Each new row is followed by what is left after taking away its nearest point in the smallest flat space through zero that holds the last named rows.

Z_608 (6 x 15)
-13.1	-0.6	22.8	25.9	-35.5	4.5	13.5	9.1	-8.9	6.2	-0.3	-11.2	-15.7	-4.3	-7.7
38.8	25.9	-21.9	8.8	-10.8	-19.3	10.3	-27.8	-11.1	-37.9	-5.6	-52.2	-31.8	-37.3	-2.9
-13.3	12.7	36.4	2.5	-17.3	44.4	20.5	13.4	0.9	16.3	7.2	44.1	-9.5	1.5	0.5
23.0	-0.5	-4.2	8.4	-14.0	-32.9	11.5	36.8	19.0	-4.3	7.6	-15.4	44.4	-6.3	20.1
3.2	9.5	-8.5	16.5	-33.6	5.2	64.7	-35.9	-12.6	-6.0	4.8	23.9	24.6	-4.4	32.2
-7.0	44.0	-1.9	-1.5	-2.9	47.8	-21.9	2.5	-4.9	52.0	-6.4	-3.7	0.1	38.8	25.1
New rows:
-36.0	-1.9	34.9	17.3	-11.7	-13.7	36.8	-3.0	9.6	-19.2	17.9	-21.4	-23.8	36.6	21.3 -> -17.9	8.7	22.4	-5.8	17.9	-10.7	18.9	-0.3	20.2	-24.7	18.6	-17.1	-20.5	34.6	23.9
1.6	16.3	2.6	-31.3	17.8	-21.9	-36.3	-21.6	-19.0	-32.6	-30.7	-24.2	0.0	-18.6	-12.1 -> -12.3	16.2	22.6	-18.0	-7.8	-7.8	-12.5	-5.6	-17.0	-13.1	-24.7	0.1	20.3	-7.5	1.5
-20.8	-0.5	-13.4	-13.2	-24.2	0.2	-17.7	35.3	0.9	-34.4	21.9	18.4	-35.6	-7.5	-36.4 -> -17.0	12.1	-37.2	-11.2	-27.6	-0.9	-8.3	17.9	-3.3	-20.3	19.4	13.5	-8.7	10.6	-7.8
21.9	-0.7	-1.7	-10.7	-15.0	-8.8	3.7	2.5	-5.8	12.8	30.0	11.7	22.9	-1.0	1.7 -> 13.9	-3.2	-0.4	-9.7	-12.1	-4.9	-7.4	-6.2	-13.0	12.9	25.6	3.5	2.6	-0.5	-10.5
2.1	27.1	-3.1	14.8	-18.3	0.2	-4.7	-33.2	-1.5	-13.2	-28.6	36.1	-17.6	29.8	10.1 -> 8.0	15.1	3.2	14.1	-14.5	-19.7	-17.2	-3.7	11.3	-19.2	-25.4	26.3	-8.8	23.2	1.8

Z_748 (6 x 15)
-2.8	-11.0	-31.3	-31.0	14.1	37.0	20.0	27.7	-11.1	-40.3	2.3	-2.6	17.8	3.2	-1.8
-12.0	15.5	-42.1	-35.3	27.7	36.2	9.0	42.8	-1.9	-36.8	22.5	-2.9	24.5	1.1	-6.4
7.9	-15.9	-7.3	-58.3	-47.5	-7.3	6.8	58.8	10.3	-5.0	1.0	-7.1	21.4	-27.6	-11.6
-17.9	4.9	-43.6	20.5	-16.2	-19.2	39.6	37.0	17.4	10.5	8.0	22.9	10.3	11.4	-23.6
10.5	9.4	-22.7	-9.7	4.8	27.9	-3.2	37.8	18.3	11.6	26.9	12.5	42.6	-38.7	7.2
17.9	20.4	0.4	-1.2	25.7	14.6	-7.6	24.2	11.6	-5.2	7.7	17.9	14.7	-6.9	-46.0
New rows:
-5.2	53.4	2.8	19.1	-7.8	12.7	-19.4	-0.1	16.4	-1.3	-11.0	13.6	8.8	-2.3	-0.7 -> -4.7	29.9	1.6	7.3	-23.5	15.1	-5.4	-1.1	6.4	-14.0	-25.2	7.8	5.3	1.6	6.8
1.2	-10.9	-19.5	-0.7	2.0	-11.6	-53.4	25.1	-13.8	1.7	1.2	20.5	-1.5	-10.2	-2.3 -> -1.8	-20.7	-22.5	8.3	2.1	-10.6	-42.8	14.3	-20.2	-3.2	-6.8	21.3	-7.5	-0.5	2.2
14.1	-27.3	11.9	6.6	0.8	-16.0	29.1	19.8	-34.6	-8.1	1.9	-11.2	16.7	8.9	-43.4 -> 2.5	-10.8	11.0	10.5	9.3	-14.8	9.6	7.2	-32.1	6.0	21.2	-21.8	19.4	-0.3	-8.8
4.2	7.7	53.4	24.3	9.1	17.4	-2.5	19.4	21.4	28.8	0.4	-30.6	-4.5	2.0	5.2 -> -7.1	-1.0	32.2	16.4	5.9	21.7	18.0	30.4	15.3	11.7	-2.4	-32.1	-4.2	14.5	5.9
20.4	35.1	48.6	-10.2	22.1	0.7	-8.6	1.3	-18.5	23.1	11.7	13.4	0.8	12.2	-3.6 -> 8.1	14.0	22.4	-10.8	3.2	1.8	21.3	10.8	-22.8	16.4	7.0	14.1	5.6	17.8	12.6
-12.9	-7.5	5.2	5.3	15.7	7.0	7.3	1.0	4.2	-16.2	-38.4	1.2	10.7	9.3	-28.3 -> -20.8	-0.1	4.1	2.3	6.2	0.2	-4.2	1.0	10.2	0.4	-24.7	-6.7	15.7	-4.0	-2.1

Z_361 (6 x 15)
-6.4	-27.1	-10.2	45.4	-6.7	30.4	-13.9	-3.6	-5.7	-35.7	26.6	13.2	-19.0	9.5	-9.9
5.8	-12.6	25.6	2.6	-5.0	40.9	17.8	0.2	-54.1	20.7	-36.2	-2.3	-47.6	-19.7	-16.9
-29.2	-33.2	30.0	-4.0	-3.5	14.0	18.0	-19.5	-11.3	-2.7	-38.3	52.4	22.6	-18.7	4.7
1.4	-11.6	-13.5	-23.0	3.3	30.4	-43.0	-35.0	-13.3	26.4	-13.8	1.7	23.2	-11.3	0.7
23.4	-30.8	25.6	4.2	12.2	-4.4	-41.7	-13.1	-28.5	31.4	-22.5	30.1	0.2	-13.9	-7.4
28.4	-28.4	23.9	5.7	-14.1	22.7	28.5	-10.9	30.8	5.9	5.9	26.1	-33.6	15.5	-14.1
New rows:
-30.5	52.2	12.7	15.3	-12.7	-13.7	-3.3	16.7	12.2	53.4	34.0	28.8	6.7	-26.3	-27.9 -> -33.6	43.0	8.3	20.7	-17.6	8.8	-5.0	7.8	9.4	48.3	36.6	31.2	0.5	-25.6	-31.7
-23.6	4.5	40.6	-24.0	11.0	32.5	-29.4	-5.7	16.5	6.6	-35.6	-1.1	21.5	-0.2	-12.6 -> -15.4	12.4	36.6	-1.8	11.2	17.9	-24.3	15.0	21.9	-10.1	-13.2	-12.9	2.2	11.3	-16.3
11.5	-21.7	41.2	20.1	-17.4	0.1	-30.6	8.9	4.7	-22.1	-11.7	-46.4	16.4	-5.6	0.0 -> 7.2	-17.9	41.5	7.4	-22.1	6.0	-14.5	4.3	15.5	-20.0	-16.1	-47.0	19.9	-4.8	2.2

Z_363 (6 x 15)
31.6	-9.2	34.4	-15.7	2.4	19.7	20.7	8.2	1.6	-16.0	5.2	24.9	7.5	15.8	-3.4
5.0	1.7	-12.5	0.1	30.1	-48.7	7.2	-19.4	-9.2	-29.2	2.3	-14.2	-15.1	-12.6	-6.5
-1.9	-14.0	-27.3	8.9	40.5	-19.8	26.0	8.0	12.3	7.1	8.2	8.8	-2.1	-11.6	-18.8
-11.9	9.4	3.7	18.5	24.9	-9.6	13.7	-22.0	-19.1	30.9	26.2	11.4	3.5	15.5	48.8
-14.2	2.0	49.4	22.4	-3.7	4.7	24.8	8.6	-22.6	-5.4	-11.8	6.0	-5.3	-7.6	-30.4
-13.2	-12.7	-1.6	1.4	-4.5	5.9	-6.5	-48.9	-4.8	-5.3	-9.6	-3.5	-5.2	8.2	27.8
New rows:
-9.9	1.1	-17.0	-17.4	23.4	-35.6	-17.6	24.4	-16.6	-23.1	1.2	35.5	32.3	28.6	-18.2 -> -28.8	-4.4	-8.7	-8.6	6.7	-17.1	-22.9	7.7	-20.5	-15.0	-10.8	34.0	31.8	30.9	-11.8
-23.5	20.9	24.5	-23.3	-33.8	-10.1	27.7	-5.0	-2.6	-29.0	-18.4	0.9	-33.5	-36.3	-1.3 -> -17.3	16.8	-1.7	-27.2	-18.6	-2.4	30.8	3.5	13.0	-2.9	-0.1	14.2	-22.9	-27.0	18.8
3.1	34.1	-19.9	-14.7	3.4	-26.8	-23.2	-26.7	33.5	19.5	20.6	-35.7	10.7	-5.0	-17.8 -> 3.7	21.5	16.0	-8.2	2.7	-2.7	0.8	-30.0	27.6	19.2	15.5	-15.3	14.0	3.3	-25.1
-34.9	-6.3	24.0	-25.5	16.1	-15.3	-7.2	-8.7	22.7	16.3	-23.7	35.9	8.2	25.6	30.7 -> -31.8	2.7	20.8	-27.7	12.0	-29.2	-13.7	10.7	23.0	5.5	-28.0	24.2	4.2	13.3	7.8

Z_282 (6 x 15)
12.7	35.1	-18.8	30.9	-0.3	-5.8	35.3	-49.9	-24.9	-3.8	-30.6	7.8	-12.4	12.8	6.3
23.2	31.6	-21.0	-9.7	-5.0	45.4	38.2	14.8	23.4	12.0	-35.5	-35.1	-2.1	14.7	3.1
3.2	7.1	13.3	69.2	25.0	-29.4	43.4	-29.4	15.9	9.1	-33.4	-7.3	-13.2	-5.3	-10.7
26.2	1.7	3.1	0.0	-12.9	60.2	26.0	-35.1	5.2	-41.7	-14.9	22.3	-16.4	-27.1	-3.1
-45.7	27.2	25.3	20.6	2.1	21.0	11.5	19.6	6.9	28.8	-17.6	-22.6	-5.0	9.3	-26.6
-16.6	52.4	-12.4	59.3	22.8	19.7	58.8	-15.3	-15.4	53.2	-37.7	11.9	-27.8	6.6	-2.4
New rows:
8.3	6.0	4.5	30.9	25.7	28.5	15.2	-34.3	22.4	-2.1	-9.0	-12.3	23.7	-29.2	-34.8 -> 4.2	7.1	-14.1	2.5	20.3	10.9	-10.8	-20.0	1.2	10.1	11.1	-8.3	33.7	-13.3	-20.7
3.4	33.2	-15.6	13.7	-11.1	5.7	9.5	-28.0	2.9	13.5	9.7	17.8	17.9	-7.1	-11.2 -> 4.2	17.5	-8.0	4.6	-10.5	-0.9	-1.9	-11.7	18.0	10.4	17.1	6.8	25.4	-9.6	-13.8
35.9	-15.3	-18.1	-23.6	-31.0	-19.8	23.2	-21.8	29.6	17.2	5.0	30.1	0.7	7.1	-28.5 -> 7.6	-5.8	-3.6	-19.3	-33.3	-14.6	17.1	-14.5	24.1	27.1	5.5	26.3	0.0	11.2	-41.3

Z_693 (6 x 15)
71.8	14.1	0.0	15.0	-4.7	-7.4	-17.3	9.9	25.7	-36.4	-14.4	-25.1	34.0	7.6	26.7
9.8	15.9	10.9	-2.1	-5.3	-15.9	-7.2	20.0	27.7	3.7	-43.0	31.5	-16.2	8.0	-39.2
18.5	-19.4	-33.2	-50.5	-27.1	-21.9	-16.1	17.8	50.3	-13.8	18.1	-7.2	-3.0	30.8	-48.1
-20.9	-51.4	22.7	-13.5	19.6	19.6	-9.9	0.9	26.2	7.6	-11.5	9.9	-31.1	9.6	-8.0
30.4	-31.3	23.9	-16.5	-16.7	-18.7	-8.4	12.5	30.3	-12.9	-15.7	21.4	2.6	-1.1	-42.7
42.7	5.8	46.4	5.4	7.8	13.5	-36.7	4.5	31.6	0.9	-9.0	57.1	-3.8	28.4	29.5
New rows:
0.6	17.3	-10.2	-27.1	-14.6	20.5	27.7	-24.3	-3.2	7.8	-3.9	-5.5	-6.8	19.4	5.0 -> 11.4	5.8	5.4	-21.2	-13.7	19.1	28.1	-23.5	-1.1	2.2	-14.9	-2.8	-3.0	11.2	1.9
-22.0	53.4	4.8	-4.8	-9.2	0.2	-21.2	7.5	0.4	9.2	7.1	17.2	1.4	28.5	-9.0 -> -14.6	8.8	18.2	0.1	-3.2	4.1	-12.9	2.5	-1.0	-7.1	2.3	-11.6	10.9	8.0	-8.7
5.1	-14.2	1.2	-11.7	31.4	8.4	0.4	-17.0	20.0	53.4	1.1	9.6	-10.6	-2.6	3.0 -> 21.2	-1.2	-8.3	-6.6	19.8	-5.3	7.4	-15.0	12.4	42.8	0.5	-3.3	7.3	-12.5	-2.6
8.7	-46.5	13.5	13.3	-8.4	5.1	0.3	-37.4	-4.2	4.0	-16.0	-3.5	-26.2	-1.3	5.6 -> 12.8	-8.4	-10.0	10.2	-19.8	-6.0	-0.9	-32.2	-5.7	6.4	-10.0	-1.1	-21.1	9.0	2.5
3.3	-17.6	-9.5	3.7	15.6	-0.8	14.3	7.4	-44.6	20.7	-17.2	1.0	53.4	24.6	1.7 -> 2.6	-20.3	-12.1	-6.0	17.4	1.0	5.5	13.2	-26.3	22.7	-21.4	7.2	42.5	38.5	-4.6
1.2	-2.4	-1.7	-9.7	11.5	22.2	24.9	-3.3	32.1	-20.8	11.7	-4.6	4.0	18.9	-14.6 -> -1.3	10.5	6.4	1.7	10.3	19.8	31.5	-6.9	14.7	-15.9	9.1	5.4	8.6	8.2	-11.7

Z_212 (6 x 15)
-7.2	24.5	20.2	20.9	9.4	-11.2	11.9	-11.9	9.5	15.2	22.0	-23.1	5.1	-9.6	-2.0
5.1	-14.2	5.4	42.0	6.2	-45.6	24.0	-20.1	-20.2	20.7	-15.2	37.2	-16.7	31.0	54.1
48.5	10.0	9.6	36.6	-6.3	16.5	-26.0	-6.2	-55.7	19.8	3.3	16.1	5.5	24.7	-12.4
8.4	30.0	12.9	23.9	-13.1	-12.0	-0.4	25.4	-21.6	2.2	-37.9	-6.1	12.4	-10.7	-3.3
-0.6	3.2	1.5	22.9	-27.3	33.0	2.7	1.3	-7.5	42.4	-0.1	9.5	-4.4	5.3	-53.1
44.1	17.2	17.5	-24.5	-16.0	46.4	-1.9	31.5	-0.5	-11.8	-35.5	-15.2	-21.4	-18.3	24.1
New rows:
9.1	-20.8	-18.0	0.4	-15.1	3.9	16.5	8.9	-0.6	-26.7	-3.6	-25.6	-10.4	10.3	5.5 -> 6.6	-13.7	-13.4	14.7	-14.2	-1.2	17.3	3.4	-4.9	-16.7	4.2	-28.0	-5.4	11.8	-3.5
8.9	-3.3	26.1	27.3	-13.2	13.8	-3.3	5.5	-12.9	2.9	2.5	-2.1	-3.0	-3.2	-9.7 -> -4.9	-15.3	16.0	11.3	-6.0	2.8	-2.1	4.1	-1.0	-12.2	4.1	-0.4	-1.9	-4.6	-0.7
11.1	-3.9	3.3	17.7	0.2	-13.3	13.2	30.2	48.1	-19.4	0.4	53.4	17.1	19.8	-25.6 -> 28.7	8.0	15.7	16.4	7.9	-4.2	9.1	26.5	46.5	-22.4	12.6	39.0	15.3	15.6	-15.1
-2.2	-11.9	0.9	-26.7	9.1	27.6	38.4	-12.8	9.8	-2.9	-21.3	14.5	-10.0	33.7	5.3 -> -2.5	10.4	7.6	-11.7	16.5	11.8	25.6	-10.7	-4.7	-8.7	-14.2	-1.1	13.5	27.2	-9.1
-5.6	3.5	-53.4	2.3	34.4	-1.2	8.0	-0.4	24.1	16.3	-15.6	12.4	-1.1	7.9	29.5 -> 6.0	20.4	-45.5	8.5	31.0	13.0	-3.2	4.3	14.0	20.2	-10.1	-0.3	7.8	2.0	9.3
-2.4	8.1	19.0	8.7	-22.7	9.6	1.5	4.7	-26.0	-10.2	-24.4	3.8	12.9	19.1	-6.0 -> -12.5	0.4	17.9	-3.6	-11.5	8.8	7.5	-8.6	-6.4	-13.5	-2.3	-3.2	8.0	17.3	1.3

Z_629 (6 x 15)
-39.0	-12.2	-4.6	-27.7	47.2	6.9	-7.4	-76.3	0.4	-6.9	-6.9	-31.5	11.8	-12.5	48.5
20.6	-25.1	7.7	-27.4	38.8	-10.7	-11.1	-26.3	11.0	21.0	-6.4	31.6	6.9	20.6	17.0
-2.1	-12.6	15.8	-48.6	55.8	-30.4	-19.0	-38.9	23.8	-14.7	49.9	5.6	14.9	38.3	35.9
14.7	-19.9	67.1	-18.9	49.1	-24.0	29.6	-53.9	-13.4	12.0	12.6	-12.8	17.0	15.0	0.8
-21.9	-33.4	13.9	-34.2	39.1	-47.8	-11.9	-73.5	26.6	-0.5	9.5	1.0	-6.4	1.6	-13.5
1.6	9.8	11.2	-38.5	60.6	0.0	-31.6	-76.3	-9.8	10.1	3.9	-24.4	10.0	43.0	-3.2
New rows:
-19.7	-26.5	-1.1	-9.5	-13.9	21.0	30.8	29.5	-38.2	18.0	39.0	26.6	-18.8	-0.5	21.5 -> -26.7	-20.1	-8.8	-16.8	-6.3	17.2	11.6	0.2	-38.9	22.1	31.0	15.1	-26.3	8.1	-5.0
16.8	-6.1	-26.4	-15.0	25.9	11.2	26.4	-20.2	-33.4	-17.6	20.6	27.6	43.9	1.1	28.1 -> 9.1	-1.7	-33.7	-2.8	1.5	-1.4	21.6	-16.6	-29.3	-19.5	15.0	23.4	27.7	-7.4	-15.9
-21.6	21.7	45.1	29.5	25.1	28.5	-32.1	6.3	0.3	-17.8	32.1	-42.2	37.0	-18.8	23.7 -> -6.7	-2.9	30.2	28.8	16.4	11.9	-44.7	9.8	18.5	5.4	4.8	0.0	21.0	-22.5	-5.5
-17.4	-9.5	-28.0	18.7	11.6	-10.4	-41.6	20.9	16.9	-11.8	-29.8	51.3	4.0	15.8	-8.3 -> -22.0	0.2	9.8	26.7	19.0	-7.0	-11.6	8.1	-5.7	-20.3	-17.0	15.7	16.0	11.2	-4.0
-9.3	8.7	-13.0	-3.5	-17.0	-27.3	64.5	-4.0	-6.0	-15.3	13.3	-12.4	-7.3	-22.4	-18.4 -> 8.6	14.0	-31.2	-18.2	2.0	-9.3	38.8	-6.8	-7.4	-0.5	2.2	4.0	-2.4	2.7	-4.2
-12.2	6.0	13.5	18.3	-3.8	6.9	-62.9	36.5	6.8	29.8	24.3	-12.7	-3.6	13.7	18.8 -> -18.1	-11.6	30.0	22.4	-0.3	-2.6	-45.0	15.2	4.5	37.4	9.6	-15.5	-5.3	-5.4	12.3
